The rows are grouped in 4 different ways at once. Each group adds its own fixed numbers to the row, and there is some noise. The rows also spread widely along 11 directions, which tell nothing about the answers.
In the rows, zero is written as 128.
Known rows, each followed by its group in each grouping:
[123 135  70  92 144 126 119  99 139 162  98 100 110 147 136 157 129 129
 131 138 156 106 141 125 116 112 125 136 146 129  97 144 129 138  91 150
 194 111] : N (0) W Z
[145 144 110 181 104  74 138 145 163 140 156 101 138 101 128 143 160 110
 142 108 146  70 115 137 119 114 127 115 175 162 153 118  89 137 132  89
 123 177] : L (1) W M
[131 176  68 105 117 131 137 128 108 156 105 110 129 172 130 130 105 124
 166 142 126 112 140 182  99 112 125  44 143 168 117 137 165  70 141 133
 160 121] : D (1) R Z
[137 150 113 199 102  83 181 136 121 109 187 131 158 120 125 117 158 151
 138 126 125 124 127 143 165 158 138 123 160 142 156 127  89 166 136  96
 118 148] : L (0) R V
[135 118 131 144 153 109 141 104 120 151 132 110  87 131 146 167 163 165
 132 123 140 101 144  98 122 135  92 150 153 138 176 143 111 147 119 155
 221 134] : P (2) X V
[175 176  95 120  88 107 157 133 108 101 122 178 146 119 132 156  92 158
  81 164  56 188 142 130 116 158 173 175 155  93 101 137 120 143  66 119
 180 110] : U (2) X J
[138 131  56  84  96  90 109 143 137 162  79 132 118 128 123 156 110  83
 133 135 111 130 110 127  98 128 153 104  86 166  88 131 135  80  85 146
 137 119] : U (1) W M
[124 152  88  67 119 121 112 145 101 149  80 151 156 118  91 151  85 148
 111 142 102 157 113 132 120 149 143 129 120  74  89 139 129 124  28 155
 136  94] : D (2) X C
[112  94 147 159 108  72 116 126 146 164  96 129 142 109 172 169 163  81
 106 141 158 151 214  89 150 145 133 157  56 155 101 111  79 125 133 170
 126 156] : E (2) W C
[156 118  98 178  81 111 120 153  98 131 143 139 169  78 137 110 115 166
 130 132 108 130 125 102 178 177 158 169  91 170 112 113 133 109  62 123
 142  93] : N (1) W J
[158 123 114 156 116  96 150 159  88 133 157 166 109  93 147 134 131 214
 106 146  86 139 130  69 157 171 126 191  96 145 168 127 139 160  74 151
 213  98] : P (2) X Z
[125  82 116 166 137  88 142  78 115 129 129  65 116 167 114 129 173  87
 190  88 152 102  96 133 166 164 126 123 133 184 157 129  69  76 118 136
 118 133] : E (0) X C
[142 161  81 150 134 134 143 122 117 132 126 100 158 143 149 121 123 182
 135 145 156 110 125 155 164 140 149 137 140 128 102 141 137 129  83 116
 158  97] : E (1) R V
[117 116  67 145 109 107 129  82 113 132 158  92 124 136 102 144 137 121
 172 107 138 107  93 121 128 136 112 106 178 185 142 142 104 125 124 116
 167 134] : P (0) W M
[164 158 104 183 137 102 178 135 131 117 151 110 125 156 169 124 156 157
 137 144 137 105 132 157 166 134 146 153 130 142 134 138 127 130 103 114
 176 117] : P (0) R V
[138 171 128 183 122 111 154 131 142 120 147 105 186 129 154 111 139 140
 134 137 168  95 167 171 176 132 145 125 163 123 105 124  97 141 109  95
 106 145] : L (0) R Z
[138 159  74 123  91  82 127 137 159 139 128 128 148 114 113 158 130  90
 124 129 125 127 117 148 101 118 147 104 166 131 106 130 103 142 116 104
 117 160] : N (1) W M
[101 110 113 141 146 125 118  72 107 135 116  72 167 133 102 140 135 140
 165 105 193 114 109 132 167 163 115 120 168 126 117 147  80 130  90 138
 110 112] : E (2) R V
[138 124  92  93 125  95 111 122 139 168  79 112 113 110 117 158 119  91
 145 117 140  73 108 130  81 114 111  99 161 153 121 137 101  90  88 139
 134 135] : U (0) R Z
[138 180 149 161 127 150 168 121  82 126 142 128 158 148 171 141 133 216
 112 164 124 155 219 142 148 143 121 135 160 103 152 136 131 156 142 128
 202 126] : E (2) R M
[149 140 113 149  79  60 132 206 113 164 123 182 126  88 137 124 138 114
 125 129  61 136 143 119 129 159 129 103  37 170 146 113 145  84 105 161
 119 138] : N (2) X M
[131 121 127 153 143  64 134 119 177 159  93  84 111 146 151 158 178  57
 153 106 185  68 134 163 121 116 127 101 118 157 127 133  81  89 134 150
 108 164] : L (2) R C
[118 191  54 108 117 115 159 142 120 135 163 141 131 153 110 136 128 171
 132 144 100 148 119 161 118 125 129  79 167 109 145 143 152 180 136 120
 168 136] : N (1) X M
[119 145 115 129 124  97 126 128 152 150 107 111 150 135 126 153 143  97
 131 126 146 121 143 143 132 132 132 112 130 122 111 124  97 123 107 126
 111 153] : D (1) X V
[134 158 124 157 142  84 191 153 115 119 148 122 132 162 138 125 159 162
 138 138 139 138 129 169 166 152 145 113 115 111 157 138 124 147 125 130
 124 120] : E (2) R Z
[141 181 144 132 133 145 131 135 122 145  80 124 182 131 171 148 106 166
  94 165 153 134 213 159 144 125 145 145 130  75  77 134 123 125  79 137
 151 115] : E (2) R C
[142 179 141 124 121 117 141 148 141 151 111 144 151  93 146 169 120 159
  85 158 132  96 191 143  88  94 108 125 207  74 135 130  95 172 115 102
 160 165] : U (0) R C
[148 104  87 173 140  90 132 120 134 156 118  75  95 132 160 125 164 111
 175 110 162  48  98 132 147 128 116 131 106 203 140 134 123  78 100 141
 168 120] : D (0) R C
[132 164  61 105  86 109 119 141 143 139  95 163 178 106 129 148  89 119
  96 165 125 161 147 143 130 145 180 141 107 111  40 125 118 146  74 129
 107 119] : L (1) R J
[155 150  91 187 108  43 172 157 178 146 160 127  84 131 175 152 187  82
 124 132 120  86 152 141 103  95 128 111 130 185 161 121 113 138 180 107
 173 183] : U (0) W C
[100  89  97 131 139  86 131 110 128 163 125  89 101 145 104 137 173 101
 181  94 157  88  96 125 134 151 112  88 104 181 164 126 103 102 134 157
 124 139] : L (1) X J
[136  82 138 156  98 107 127 136  59 148 123 141 133 100 101 120 130 148
 155 106  81 135 120  77 153 199 120 142  82 181 168 114 103  69  76 151
 133 104] : E (0) X V

New rows. What belongs after each?
[152 145  41 172 111  80 159 140 135 131 153 123 110 143 163 117 149 136
 149 142 132 109  98 136 158 143 158 134  95 197 117 131 144 128 124 126
 160 110] : E (1) R Z
[153 100 100 142 109 106 125 147  86 158 113 129 116 100 125 118 123 147
 153 117 104  96 103 106 138 162 119 132  97 180 149 124 128  77  69 155
 158  95] : N (0) R C
[115 169 180 130 140 124 140 168 108 147  94 112 207 132 129 119 119 149
 134 138 161 129 182 182 175 146 133  92 106  69 111 124 116 107  79 133
  64 125] : D (2) R Z
[112 147  55 147  89 111 106 140 120 154 151 135 169  74 121 117 108 155
 139 131 131 101 111 119 150 145 124 106 130 164 105 127 138 150  97 116
 127 125] : U (1) X J
[135 107 139 125 154 122 162  78 109 113 114  97 127 140 100 164 145 163
 133 121 151 127 112 122 134 159 132 172 200  86 153 140  59 160  77 130
 155 117] : L (0) R J
[101 141 128 101 117 159 129 102  73 148 108 105 167 148 100 150 100 163
 144 137 129 159 174 137 121 146 117  90 164 114 133 129 125 107 118 135
 156 116] : D (1) W J
[103  87 114 116 119 110 111 149 111 188  96 134 127 105 150 145 135 145
 124 139 155 130 178  68 154 155 124 143  34 164 118 107 131 123  98 182
 154 110] : L (1) W Z
[116 137 146 123 134 124 137 113 106 143 126 115 148 107 115 166 131 172
 118 127 144 122 161 122 115 134 106 126 191  92 157 139 102 160 110 126
 167 138] : U (2) W J
[138 134 114 180 111  82 138 124 160 137 125 113 152 101 161 144 158  93
 123 137 158 100 155 135 151 131 138 153 131 149 100 123  82 139 112 117
 123 162] : D (0) R J
[153 124 110 151 106 147  98 113  90 151 120 114 157  62 129 131 101 193
 135 126 132  79 125 100 128 150 110 148 183 155 137 126 118 113  71 122
 179 109] : N (1) R J
[131 128 140 153 141 133 113  83 130 155 108  70 141 139 144 140 142 117
 154 113 164  71 162 147 135 120 100 120 183 144 135 131  94  90 111 125
 163 145] : N (0) X C
[131 115  88 103 150  97 166 142  95 135 129 103  99 167  87 131 145 162
 166 113 128 127  58 134 139 160 147 113 113 131 170 136 133 116  79 140
 140  87] : E (1) W Z
[ 95 142 115 110 119 123  99 129 126 153  86 118 211 110 116 133 104 121
 135 131 178 136 159 146 172 153 140 108  95  98  56 135 102 125  63 153
  67 121] : L (2) R M
[143 188  69 159  79  72 140 206 131 146 159 179 155  88 144 111 120 146
 113 143  78 129 137 143 146 140 143 101  74 148 117 129 162 143 101 121
 124 137] : U (2) X M
[136 135 112 110 145 116 136  89 141 151  87  85 112 157 158 173 147 124
 135 138 166 104 153 135 108 114 120 126 159 135 127 138 103 119 120 138
 181 141] : U (1) R M
[126 171  40 142  72  80 152 178 114 143 167 188 137  91 116 126 118 154
 113 154  82 139 125 133 113 136 135  96 121 151 126 129 136 175 134 119
 138 134] : E (0) R C
[106 168  37  84 113 117 106 129 138 177 111 114 140 119 107 136  99 120
 159 132 156  72 100 166  84  95 107  34 173 158 105 143 148 124 123 125
 130 135] : U (1) R Z
[139 138 119 127 119 145 141 102  82 132 140 127 127 125 119 152 116 200
 128 137 102 132 139 112 113 147 115 143 191 129 168 130 118 136 105 122
 212 118] : P (1) X J
[115 142  35 124 112  83 134 128 161 164 122 153 109 112 155 163 147 115
 100 157 145 125 147 109 118 119 133 138 104 144  81 139 115 193 123 149
 169 142] : E (0) R V
[117 113 144 125 137 108 117 122 111 165  98 108 135 100 111 158 141 144
 139 109 158  91 132 116 117 142  98 109 152 121 156 137  88 117  96 148
 131 134] : E (2) R V
[148 147 133 130 118  94 130 152 124 161  97 130 118 128 133 149 136 113
 131 121 101 110 149 141 103 139 124 101 115 140 143 128 120  75 108 143
 142 140] : E (2) X V
[122 105  97 125 122  88 113 132 124 156 109 147 126  96 140 152 141 141
 108 137 127 143 141  85 155 159 130 169  73 130 112 129 113 152  74 178
 159 114] : N (2) X C
[132 136  57 136  78  71 140 155 120 154 145 149 114 110  95 130 128 106
 159 116  95 101  84 137  87 134 122  54 139 196 158 121 120 102 152 126
 122 145] : L (1) R C
[133 168  57 180  91 113 157 122 107 128 180 136 139 153 158 105 136 147
 146 145  99 140 158 141 163 150 140 111 109 189 120 129 151 129 147 124
 177 128] : L (0) X M
[114 138 116 151 116  77 161 171 116 131 149 138 160 134 114 120 152 139
 136 130 119 156 125 142 182 165 147 114  78 117 142 119 112 145 106 129
  87 130] : D (1) X C
[147 194  14 132  98  91 130 184 170 166 122 172 132  97 179 140 118 151
  81 179 127 112 143 137 122 108 162 140  78 138  51 134 170 180  95 127
 169 118] : E (1) R V
[116 178  82 143  92 122 149 166  98 137 178 171 178  97 111 117 109 210
 107 153 102 151 153 127 149 147 132 113 147 104 136 119 137 197 113 113
 141 128] : L (1) X C
[110 157 127 189 118 103 145 150 138 148 156 108 177 107 160 129 161 159
 134 136 176 102 176 142 174 132 122 107 126 136 134 117 103 172 145 109
 107 163] : E (1) R M
[136 142 105 172  84 103 148 165  87 134 177 146 161 101 118 111 126 182
 135 134  97 149 136 119 157 163 133 116 126 153 163 114 135 138 120 115
 138 121] : N (1) W C
[127 170 146 134 122  88 176 210 127 170 131 171 125 113 163 148 157 180
  92 167 118 132 209 130 117 124 122 101  90 103 171 109 136 180 160 137
 145 160] : E (1) R Z
[133 200 100 144 109  76 176 181 171 136 139 166 142 160 172 148 153 116
  92 173 109 168 198 175 140 117 166 111  81 104 100 122 138 164 150 120
 133 162] : P (1) X V
[145 155  53 125 125  81 142 148 169 160 109 123  88 146 153 150 152  98
 127 136 125  93 108 155 106 112 155 117  96 156 106 135 143 118 113 136
 161 135] : E (1) X J
[136 145 117 129 138 110 134 143 139 182 113 114 100 101 137 151 151 146
 133 124 141  47 143 142  83 102  88  95 172 133 165 133 123 131 127 132
 176 154] : N (0) R J
[ 90 141 148  85 141 125 118 132 103 163  98  99 158 132  80 154 124 139
 154 106 159 116 137 161 114 124 101  57 159  86 147 142 107 114  99 139
 104 141] : P (2) W M
[128 158  86 103 132 111 148 170 119 157  98 131 130 145 122 126 124 139
 141 134 123 114 119 167 133 134 145  96  84 115 112 139 144 108  76 141
 118 107] : E (0) R M
[152 130  67 151 109  48 145 149 175 162 123 124  70 134 170 155 169  69
 147 134 135  78 115 135  98 109 129 101  91 220 133 124 126  98 159 141
 162 160] : P (1) R Z
[125 164  54 137  90  87 116 145 137 149 143 135 159 107 116 111 112 100
 148 125 119  94 107 154 136 129 131  78 136 170  96 132 134 115 102 107
 102 139] : U (0) X Z
[158 134  94 174 105  99 116  97 145 132 133 134 143  94 177 156 135 135
  96 148 132 131 163  89 152 149 137 203 136 148  90 133 101 156  90 139
 197 129] : N (2) X V
[104 139  87 124 114 134 133 113  80 140 135 117 166 127  88 114 112 156
 165 123 129 129 118 153 148 158 118  80 152 137 126 141 125 120 108 135
 119 111] : N (0) R J
[141 163 109 132 185 119 197 104 136 115 149  81 102 203 146 151 173 186
 136 137 156 121 121 168 144 124 134 135 188  80 171 152 124 178 122 115
 203 122] : U (1) X V
[137 133 149 132 106  95 142 169 106 153 127 150 147  75 112 154 131 169
 118 130 113 114 138 108 108 143 110 114 155 112 181 116  92 152 106 118
 119 152] : U (1) R M
[120 101  99 154 120 110 109 126  81 171 132 108 117 115 145 118 141 150
 176 108 124  96 131  95 162 164  94 106  66 212 157 132 151  70 105 174
 174 105] : U (2) X M
[136 133  82 106 127  75 142 143 167 164 113 152  74 115 148 189 158 128
  94 149 120 115 134 105  84 110 128 152 121 128 137 130 114 178 120 148
 200 154] : P (1) X J
[151 156  83 161 105  90 170 186 106 129 158 164 142 106 135 101 128 177
 120 146 105 122 114 133 166 160 154 142  91 138 129 123 144 152  82 124
 133 104] : L (0) R Z
[ 91 158  25 124 114 128 143  96  99 130 175 127 150 153  99 108 113 166
 157 137 133 143 110 143 161 149 126  92 151 151 105 146 147 169 120 132
 156 108] : L (0) X Z
[126 139  83 167  74  75 140 209 112 154 177 177 151  46 127 119 131 183
 109 140  98 121 128  94 150 154 130 125  82 157 152 112 145 176 106 114
 132 131] : U (1) W J
[150 129 178 189 134  87 165 159 114 146 138  95 107 130 145 133 180 139
 155 101 130  78 146 150 128 137 116 104 127 155 207 120 118  82 139 124
 144 148] : E (2) W J
[132 152 109 138 101 111 128 110 142 152 110 125 140 116 131 154 129  98
 130 133 136  97 166 152  89 113 121  94 180 146 117 127  95 115 141 120
 139 168] : L (0) R J
[169 167 137 181 114 118 146 150 127 127 126 141 164  91 184 137 128 181
  88 160 128 121 186 133 160 145 149 184 127 108 107 127 129 148  81 128
 174 120] : N (2) R J
[133 132  58 131 105  79 114 125 145 145 114 148 125 114 147 150 127 110
 113 142 120 140 130 108 141 144 146 155  88 151  84 132 123 138  88 162
 162 116] : N (2) X C
[138 125  81 138  96 128 126 119  96 154 131 141 120  97 143 144 114 167
 119 144 101 123 157  89 115 138 118 149 142 168 130 131 141 133 107 136
 218 113] : U (0) W J
[124  94  70 147  99  87 124 123  93 157 133 106 112 121 104 124 142 113
 194  99 123  97  72 112 127 161 116  76 104 227 162 125 119  68 127 145
 124 124] : E (1) R M
[138 161 121 108 172 118 145 126 155 150  92  77 116 173 142 158 153 136
 133 129 164  89 128 174 122 102 131 127 160  86 132 138 116 123  85 125
 163 132] : D (1) X C
[163 196  68 156  85  84 158 168 130 121 161 175 134 113 150 131 115 152
 100 154  70 138 140 149 116 127 145 122 147 138 127 135 148 151 119 107
 176 137] : U (2) X C
[107 111 109 119 128  98 113 103 160 161 107 101 132 107 129 178 154 105
 119 127 180 108 148 113 119 122 121 137 154 126 117 127  82 161 122 137
 143 156] : N (1) W J
[140 153  75 150 103  78 150 132 151 133 130 111 127 158 141 141 144  83
 145 137 130 130 129 153 128 123 156 104 119 175 110 125 127 103 138 116
 138 142] : D (1) W Z
[115 157 112 114 150 147 122  99 125 154 104  88 148 148 128 150 130 147
 138 125 157  98 153 150 128 119 119 119 175  98 116 143 107 133  88 125
 157 133] : E (0) X M
[107 145 107 179  95  72 118 181 155 163 160 150 179  48 135 132 145 142
 103 129 158 100 162 106 160 134 121 125 101 130 111 117 112 188 110 124
 101 159] : L (2) W V
[141 113  94 119 119 113 146 129  59 132 125 130 120 120  87 126 114 176
 167 114  95 130  72 124 129 179 125 106 130 152 171 147 136  94  76 150
 154  81] : U (2) R J
[109 109  86 175 114  95 148 109 108 130 156 122 143 132 165 133 155 144
 134 144 148 165 161  98 200 176 143 158  63 172 110 133 129 153 127 158
 166 108] : U (2) W J
[178 166 135 150 100  66 158 204 146 163 135 182  93  76 171 153 146 150
  79 152  69  89 176 106  81 110 114 144 128 132 177 111 127 147 117 118
 190 166] : U (0) X Z
[165 162 111 119 119 109 141 159 135 130 103 115 145 118 104 146 111 141
 120 125 115 104  92 164 102 125 157 136 176  93 124 130 121 109  51  93
 134 120] : D (1) W J
[ 99 162  30 112 104 110 116 135 121 158 134 126 157 111  95 114 102 132
 156 128 145  95  92 156 126 127 125  64 150 153  91 144 134 141 101 117
 105 119] : E (0) R Z
[102 142 117 125  97 113 118 107 137 157 117 150 169  88 128 171 123 128
  91 151 147 133 203 106 105 126 109 124 179 107 102 122  71 187 136 132
 135 171] : L (0) R V
[154 170 110 126 137 141 137 143  94 153 106 104 126 149 141 121 117 171
 159 125 120  88 131 175 120 130 116  85 138 138 145 147 167  70  92 144
 179 101] : N (2) R M
[158 151 164 185 102  41 162 174 188 131 134 156 146  80 166 163 168  98
  80 152 136 112 178 126 129 118 142 169 140 113 128 109  54 181 120  99
 102 195] : P (0) R Z
[138 156  89  85 119 110 139 152 114 168  87 131  98 151 116 153 121 120
 143 133 105 107 126 166  62 111 125  59 137 144 145 131 140  79 130 142
 153 129] : E (1) R C
[147 145 102 149  97  99 137 163  99 133 121 145 173 106 128 109 106 147
 138 135 108 137 118 140 169 174 152 119  80 145 103 136 136  91  63 136
 103  94] : U (2) R V
[123 158  63 130 117  44 192 155 163 130 161 164  98 134 125 161 173 114
 111 147 115 146 118 143 113 124 136 108 138 118 144 144 102 213 159 123
 137 166] : U (0) R V
[111 116 118 184 113  66 141 116 146 142 166 109 140 115 128 128 179  91
 156 109 153  96 141 126 158 144 106 107 143 172 154 118  78 144 156 123
 103 178] : N (0) X Z
[125 145 111 192  92  58 129 133 172 141 142 138 159  82 173 162 166  93
 102 144 160 121 183 114 147 130 135 146 120 151 100 123  70 184 148 124
 112 187] : E (2) R M
[138 195  90 136 122 103 146 175 148 163 127 126 124 134 128 122 135 124
 134 126 112  70 132 196 102  99 131  67 145 124 127 135 151 108 119 102
 130 149] : E (0) X J
[144 162  93 154 111 112 115 121 155 152 119 138 144 100 176 154 125 144
  92 152 139 112 180 112 136 123 133 169 133 131  81 132 119 155  93 140
 191 137] : L (2) X V
[106 108 130 194 102  83 136 124 116 139 158 119 157 115 143 126 170 116
 148 124 138 135 169 102 190 167 117 139  87 172 141 114  87 141 132 137
 115 160] : D (0) X M
[113 179  78  99  84 110 131 195 104 166 114 183 166 116 102 107  97 130
 123 146  72 154 158 169 128 144 144  58  65 118  94 125 168 106  99 144
  95 119] : N (0) X J
[157 131  84 181 116 113 134 126 110 144 161  85 122 118 147 114 136 164
 167 112 138  65 100 121 144 135 117 121 151 202 160 131 147  91 107 105
 189 114] : U (1) W V
[154 135 145 181 100  38 187 188 135 121 147 155 135 126 140 125 176 112
 131 137 108 147 139 143 162 166 158 123  76 150 168 104  97 125 141 125
  80 151] : N (1) R Z
[136 129 137 173  83  77 129 153 134 154 147 131 155  85 133 137 146 112
 133 124 127 111 166 113 128 136 118 105 142 171 157 104  97 123 151 112
 113 170] : N (1) W Z
[111 176  39 164  95  85 119 131 182 143 160 137 174  96 145 129 135 113
 110 141 155 103 139 140 161 116 144 133 136 136  55 133 107 201 104 106
 116 162] : L (0) X M
[143 178 120 140  93 111 147 169 127 159 126 156 135 121 155 145 130 135
  99 155  95 133 216 146  99 112 123 101 129 127 130 121 143 127 148 123
 171 155] : N (0) W V
[ 99 148  96 182 114  80 163 160 138 162 178 149 131 101 166 126 184 155
 118 150 147 114 187 128 160 130 106 107  95 149 148 124 127 207 182 141
 147 165] : N (0) R J
[186 153 111 150 106  65 149 182 137 128 141 140 104  87 113 143 125 140
 124 112  89  74  68 136  87 122 137 134 175 143 170 131 121 111  69  98
 160 131] : P (2) W Z
[ 97 141 106  77 103 103 117 177 119 163 102 154 169 110  90 152 107 139
 114 139 122 161 139 131 128 141 142  96  85  92 103 122 120 146  74 143
  85 126] : P (1) W M
[134 125 101 111 136 109 169 137  94 140 122 123  93 159 116 148 147 152
 137 133 103 142 120 131 121 147 132 130 111 128 161 136 141 120 101 148
 188 107] : D (0) W J
[128 101 107 168 136  98 151 103 104 140 143  99  99 154 140 128 169 135
 167 109 133 113 124 118 163 168 121 128  93 190 164 133 125  94 130 167
 179 117] : L (2) X J
[118 141  86 126 108  86 104 155 160 179 117 145 134  80 143 142 134 108
 112 135 139  90 159 116 123 118 115 119 109 142 100 123 116 152 104 142
 132 154] : N (0) X Z
[133 145  98 154 114  77 114 122 181 166 137 114 121  78 149 172 156 106
 115 122 156  61 141 111  87  95  97 118 200 151 142 125  83 168 142 101
 161 194] : U (1) X V
[151 176  89 142 130  92 144 172 166 163 126 146 114 114 172 140 151 146
  91 151 122  94 162 141 125 105 133 148 108 111 113 132 146 163  97 129
 180 141] : N (0) X V
[109 158 103 126 139 129 122 105 135 164 123  85 143 134 132 141 136 142
 154 127 182  73 148 163 114 104  96  69 198 136 135 138 119 137 148 124
 148 150] : N (1) R Z
[144 186 137 152 139 149 137 129 135 140 100 116 181 135 190 137 115 180
  92 169 169 121 219 162 164 121 145 159 136  82  73 133 129 143  88 134
 170 118] : L (2) R C
[142 153  82 111 105 122 139 166  98 156 108 162 128 113 138 141 104 174
 112 159  93 142 143 125 115 145 139 127  94 133 119 125 157 125  91 146
 175 104] : D (1) R J
